The rows come from 4 hidden closed curves, with some noise, and rows from the same curve form a group. Each curve winds through 6 dimensions. The rows are also pushed far along 4 directions, which tell nothing about the answers.
In the rows, zero is written as 128.
Known rows, each followed by its group:
[ 90 125 106 164 182  68  91 116 142 152 171 147 140  81 147 176 126 176
  95 134 110 144 128]
J_822
[147 147 148  97 101 177 146 150  74  94  67  74 100 181 139  68 152  64
 140 150 178  93 143]
J_415
[187 163 147 172 128 142 120 114 138 134 106 155 123  97 109 108  99 118
 159 104 105 135  76]
J_654
[114 196 136 131 145 125 141 116 120 131 115 155  60 139 118 158 127 112
 117 120 160 138 147]
J_654
[125 164 156 168 154  95 129  64 136 161  73 193 142  65  83 112 108 157
 111 129 114 130  99]
J_437
[133 207 141 155 158 111 149  42  97 140  91 139  51 115 115 122 105  99
 135 128 153 128 107]
J_654
[ 93 105 136 122 121  62 125 123 136 156  94 109 160  64 111 145 154 137
  33 143 146 107 139]
J_654
[131 134 110 128 148  99 118 135 154 149 171 177 122 117 133 179 135 156
 117 108  92 149 119]
J_654
[153  88 126 117  83 185 100 194 111 103 116 109 162 180 123  96 133 109
 138 118 130 114 131]
J_437
[119 104 109  59 102 150 173 167 153 102 163  89 100 158 145 153 161  78
 127 121 169 153 158]
J_415
[108  59 157 115  91 121 111 162 132 110  96  85 202  87 122  76 146 149
  69 181 133  92 145]
J_437
[141  74 142 139 109 123 114 153 120 134 120  70 218  95 112  89 118 143
 136 145 109  82 127]
J_822
[111 175 166 127 134 102 160  85 113 154  36 149 128  75  67  99 133 101
  79 140 178 107 137]
J_437
[129 146  91  92 161 104 156 113  96 143 140  95  93 156 142 159 158  77
 144 115 150 130 132]
J_822
[136  74  99 131 137 134 105 151 124 135 152 109 190 152 146 129 135 149
 165 119  87 123 119]
J_822
[118  81 145 109  79 130 140 151 136 137 125 102 190 130 100 117 121 156
 123 131 109  90 159]
J_437
[168  81  75 130 138 141 116 111 152 122 208 143 130 152 183 139 122 138
 189  99  58 177  67]
J_654
[ 90 168 157 125 158  98 161 106 125 137  79 107 117  84  98 138 139 116
 104 158 184 116 159]
J_822
[143  74 124  83  87 188 124 210 137  92 150 111 170 168 121  99 141 111
 146 138 136 130 148]
J_654
[ 75 111 118 132 171  45 124 127 139 169 115 107 175  57 125 173 160 150
  61 141 148 123 149]
J_822
[158  96 136 176 116 161  72 143 132 127 131 182 192 134 111  88  90 183
 159 121  63 125  95]
J_654
[111 140 111  96 132 104 155 102 122 120 146  88  59 138 157 160 150  97
 102 141 158 141 136]
J_437
[166 158 159 168 117 171 107 123  96 111  90 131 124 143  94  79  93 126
 168 140 124 108 105]
J_437
[162 169 120 147 155 143 138  98 145 132 114 175  88 133 128 145 130 111
 172 100 114 174  78]
J_822
[ 78 155 119 118 154  72 151  70 128 142 142 124  68 110 144 173 142 138
  84 146 144 139 146]
J_822
[ 94  74  93 108 127 129 102 174 137 124 170 123 164 170 162 159 149 158
 121 121 113 135 158]
J_654
[104 190 159 115 141 122 167 104 102 141  27 129 107 113  88 104 147  77
  95 135 206 111 153]
J_415
[108 159 115 146 189  72 121  96 127 164 129 174 119 111 160 161 151 157
 115 125 103 134 123]
J_415
[146 114 130 122  99 146 120 156 126 102 130  85 117 129 133 115 129  95
 111 133 151 124 122]
J_437
[156 119 144 179 121 106 103  85 130 152 100 146 165  81 106 104 104 159
 121 124  81 116  74]
J_822
[128 144 107 137 154  59 130  76 126 161 175 140  95  92 137 174 122 144
 103 121  95 129 111]
J_822
[166  88 133 116  74 158 122 162 141 104 140 105 144 127 129  98 119 108
 124 118 121 124 112]
J_822
[172 131 136 147  82 190 117 111 113  99  81 112 102 164 119  85 109  86
 155 108 139 139  80]
J_437
[117  96 146 141 123 109 122 137 135 137  92  95 190  85 130 100 137 138
 103 139 132 104 129]
J_415
[116 107  89  44 107 153 168 164 115 112 183 102  93 223 159 161 163  96
 156 114 136 128 176]
J_822
[149 144 134  77 106 193 148 190 111  86 118 119  96 181 125  96 147  61
 145 133 182 130 156]
J_437
[182 102 138 152 103 177  94 168 157  97 172 159 144 136 144 105 102 159
 173 125  68 145  89]
J_415
[108 128 141 174 139  79 108  91 163 165 119 188 156  66 104 151 109 194
  86 121  90 137 107]
J_415
[124  58  86  80  91 165 138 185 165 105 199 103 147 179 145 167 140 119
 152 103 124 160 144]
J_415
[147 101 108 125  90 166 118 135 126 115 134 124 123 190 168 120 130 124
 156  91 102 136 111]
J_654
[148 162 166 169 112 130 119  90 149 125  98 178 103  84 104 109  99 150
 108 133 110 138  89]
J_415
[129  64  86 153 137 118  79 139 134 139 194 138 178 160 182 153 122 198
 157 110  41 134 107]
J_415
[135 143 173 176 132 154 119 112 128 111  73 115 148  90 100  76  98 136
 148 157 146 120 108]
J_822
[210 133 140 173 100 217  94 153 137  79 122 133 114 141 128  68  87  89
 193 107 124 161  60]
J_437
[134 134 120 140 156 108 108 134 125 137 131 157 131 124 155 138 146 147
 119 130 100 131 116]
J_415
[ 74 118 107 109 167  77 136 114 122 144 169 110 132 112 133 163 137 151
 105 155 138 119 170]
J_654
[130 129 156 111  75 150 134 141 122 110  69 115 119 129 104  95 137  97
  81 135 166 116 132]
J_654
[ 86 131 119 130 145  33 121 107 131 167 160 117 118  76 127 197 139 166
  48 142 119 110 150]
J_437
[120 126 131 119 130 123 117 158  93 135 106  91 155 140 106 126 135 115
 115 139 151  90 156]
J_415
[119 142 154 129 114 113 140 142 119 146 118 121 153 119  99 127 115 146
 119 129 125  85 167]
J_654
[126  65  82 140 147 106 105 132 137 141 186  91 176 137 169 165 132 160
 157 114  77 140 109]
J_437
[154 122 114 131 108 159 127 116 166 102 178 168  84 152 166 141 116 142
 157 109  87 178  87]
J_415

New rows, each followed by its group:
[136 154 116 108 151 160 145 117 120 104 148 152  75 170 156 118 138 113
 175 144 131 157 124]
J_437
[ 94  89  88  74 156 104 148 167 138 138 153 100 154 151 181 165 190 115
 120 120 141 135 167]
J_415
[130 121 101 149 128 111 109 107 146 150 169 171 116 159 174 173 123 173
 142  83  61 146 108]
J_654
[156  82 151 103  77 163 142 152 119 107 116  86 178 121  97  59 116 106
 136 153 134  95 130]
J_654
[135  72  86  69  98 175 127 185 135  91 156 108 122 211 194 132 181  97
 139 114 129 157 132]
J_415
[124  74  82  92 136 133 126 173 118 130 174  94 170 175 161 142 155 120
 157 113 115 124 148]
J_654
[162 193 105 175 169 126 101  88 118 128 162 172  41 144 144 169 104 124
 160 106 109 168  78]
J_437
[125 106 148  84  94 136 160 175 144 120 119  98 157 108 105 109 140  99
 105 135 164 110 165]
J_437
[116 185  85  85 165 113 163 113 106 132 181 134  27 184 143 204 149  90
 148 114 154 152 155]
J_415
[131  87 129  88  75 188 130 174 123  97 100 121 144 195 155  85 156 111
 134 123 133 125 140]
J_415
[123 183 125 100 164 125 182  82 120 124 121 127  59 133 135 133 141  81
 154 137 168 148 133]
J_437
[133  67 144 170 102 126  97 117 162 125 158 135 194  95 136 108  92 209
 138 143  57 124 103]
J_822
[152  71 132 152 101 133  95 158 180 119 203 163 176 111 158 133 104 207
 147 126  37 141 102]
J_415
[160 143 140 174 125 193  99  96 118  94 122 166 107 150 118  70  78 136
 185 138 111 153  83]
J_654
[141 203 159 143 135 132 152 115 120 125  92 126  76 110 101 127 112  90
 133 125 173 122 135]
J_654
[126  85 121  79  78 153 151 164 154  99 167 109 117 165 160 135 148 121
 126 127 124 139 146]
J_415
[132  83  97 121 110 143 128 125 155 117 215 136 125 169 179 146 110 168
 173 108  66 149 121]
J_654
[105 152 114  86 154  86 169 128 139 138 184 127  81 128 152 186 154 127
 115 134 132 132 167]
J_415
[110 137 157 122 131 124 128 120 102 116  75 111 128 104 114  84 144 119
  91 182 160 104 138]
J_437
[143 174 150 158 134 110 128 113 107 156  68 121 132  89  68 125 110  96
 109 109 162 104 119]
J_437
[107 121 155 136 111  96 128 105 130 141  79 126 144  85 120 111 137 145
  68 144 132 108 128]
J_415
[139 121 126  82  94 121 165 137 133 120 156  89  96 127 129 138 140  88
 112 126 145 121 143]
J_822
[129 139 140 119 128 123 138 144 127 141  78 129 150  94  92 112 141  93
  96 121 170 121 137]
J_437
[101 142 132 111 140  60 141 115 116 172 128 140 141  99  97 166 138 153
  80 134 117  91 160]
J_822
[188 113 114 147 123 192 109 144 120 114 130 142 150 182 132  98 113 118
 218  99  88 145  80]
J_822
[156  96 152  84  74 181 146 213 133  99 130  91 169 148 102  93 131  98
 144 136 149 103 160]
J_654
[145 150 174 196 142 130  90  83 131 126  84 185 144  68 104  71  93 179
 122 169  94 126  79]
J_437
[103  71 101  88 123 138 144 169 155 126 155 111 171 160 168 143 160 129
 140 108 125 140 157]
J_415
[153 146 155 160 149 148 130 111 140 124 114 160 149  96 108  87 100 142
 172 141 112 135 103]
J_437
[115  92 133 124  95 112 116 173 147 137 116 108 173 115 136 145 146 147
  83 112 122 110 146]
J_654
[116 190 128 124 159 105 146  73  87 131 114 113  47 141 129 147 133 106
 124 150 157 124 130]
J_437
[ 97 179 142 106 157  82 162 120  91 159 108 112 116 113  89 146 135 109
 104 141 170  84 186]
J_654
[ 91  88 149 123 103 106 131 144 156 124 143 105 164  88 125 132 127 171
  84 157 127 113 162]
J_822
[124 186 155 176 168 120 113 100 107 134  91 148 116  89  88 110  94 131
 136 145 151 118 123]
J_654
[160 131 111 135 111 177 119 103 126  92 164 137  64 191 167 125 112 129
 181 122  97 163  87]
J_437
[160 110 136 148 108 180 113 184 142 105 136 107 158 149 143 111 113 121
 174 107 122 131 122]
J_654
[132  94 154 148  93 164 117 132 155 104 133 135 158 125 126  98 100 176
 146 143  94 130 118]
J_822
[193  93 167 155  75 171 114 155 145 112 117 120 190  96  99  60  89 134
 162 127  91 110  89]
J_654
[183 199 136 156 124 164 122  93 125 124  92 198  50 151 117 122 113  97
 155  92 118 166  70]
J_654
[107  87 120 102 114 133 124 201 122 127 122  69 181 146 138 136 156 115
 116 122 157 101 177]
J_654
[172  84 150 169  87 177  73 183 130 111 137 133 203 129  95  84  86 170
 161 132  77 107 106]
J_415
[145  83 131 125  73 193 102 160 104 100  73  88 163 173 111  75 131  94
 132 125 152 117 115]
J_415
[135  98 136 104 104 154 154 142 153 109 140 116 147 126 132 105 128 122
 148 134 126 134 131]
J_437
[114 153  88  77 170 117 167 113  99 131 168 110  78 169 141 157 151  84
 160 131 157 135 156]
J_654
[ 99 120 119 112 142  88 123 131  95 161  90 119 165 120 105 132 153 124
  84 135 145  92 153]
J_654
[118  83 128 135 125 110 117 141 133 134 108  85 184  99 141 113 146 134
 103 136 128 115 124]
J_415
[131 148 109 146 159 113 139  86 164 134 163 165  87 112 162 162 123 141
 153 106 104 177  94]
J_415
[130  63 112 100 110 100 150 145 165 149 182 111 188 115 143 160 144 165
 140 117  69 122 132]
J_822
[106 125  91 156 170  91  93 129 145 155 166 165 132 132 166 193 137 175
 120  99  93 155 121]
J_654
[187  94 139 143  68 216 108 154 166  76 151 158 122 160 141  87  97 135
 179 113  87 170  74]
J_415
[161 113 130 163 124 194  92 159 122  98 121 119 161 155 133  80 104 123
 189 119 121 138 101]
J_654
[113 120 162 112  99  98 137 151 138 134 121 120 151  84 101 126 131 151
  70 156 131  91 160]
J_415
[ 88 138 119  88 153 132 168 135 128 116 130  93 105 155 143 156 160 109
 146 145 171 137 171]
J_822
[124 148 131 102 112 127 164  86 102 125 102  96  80 146 126 122 139  92
 122 138 155 117 130]
J_822
[130  54 128 149  96 112  90 154 166 136 140 119 204  87 143 123 128 172
  90 123  84 126 106]
J_654
[107 129 174 127 121 100 148 135 122 144  70  97 174  73 101  92 136 129
  88 155 157  81 161]
J_415
[148 143 171 190 122 157  92 128 128 105  93 129 145  82 101  70  79 142
 132 152 138 120 105]
J_822
[123 112 109 136 150  99 128 132 122 154 138  94 168 112 122 157 132 129
 137 113 121 114 132]
J_437
[118 182 161 126 119  91 154 117 102 165  56 114 128  86  47 132 122  94
  78 120 183  83 158]
J_437
[ 82 118 100 116 144  90 124  94 118 145 141 138 112 139 145 159 146 151
  89 135 125 134 142]
J_654
[153 164 125 160 137 141 110  73 114 122 106 162  66 148 163 115 124 126
 139 121 107 154  73]
J_415
[ 98 107 161 114  96 112 126 147 120 140  58 124 180 110 105  96 150 141
  61 145 147  85 160]
J_415
[126 192 147 116 127 132 153  85  82 117  93 109  50 141 106 108 118  79
 119 149 183 112 139]
J_822
[156  96 109 112 124 196 118 154 120  75 136  99 119 181 179  81 144  92
 179 143 136 157 101]
J_437
[118  93 165 156 121 144 116 156 151 118 104 108 207  91 108  97 116 170
 143 156 120 115 135]
J_822
[150 188 109 150 153 121 126  72 113 125 174 155  25 151 138 174 104 125
 157 121 109 159  94]
J_415
[123 127 127 150 151  86 123 123 117 165 113 102 177  88  98 144 122 135
 122 119 128 101 131]
J_437
[139 135  94 147 149 111 115  80 146 120 191 144  59 135 180 173 121 144
 143 118  88 177  81]
J_437
[141 155 154 173 140 121 103  92 103 126 100 119 116 102 112 104 103 143
 129 158 122 111 102]
J_437
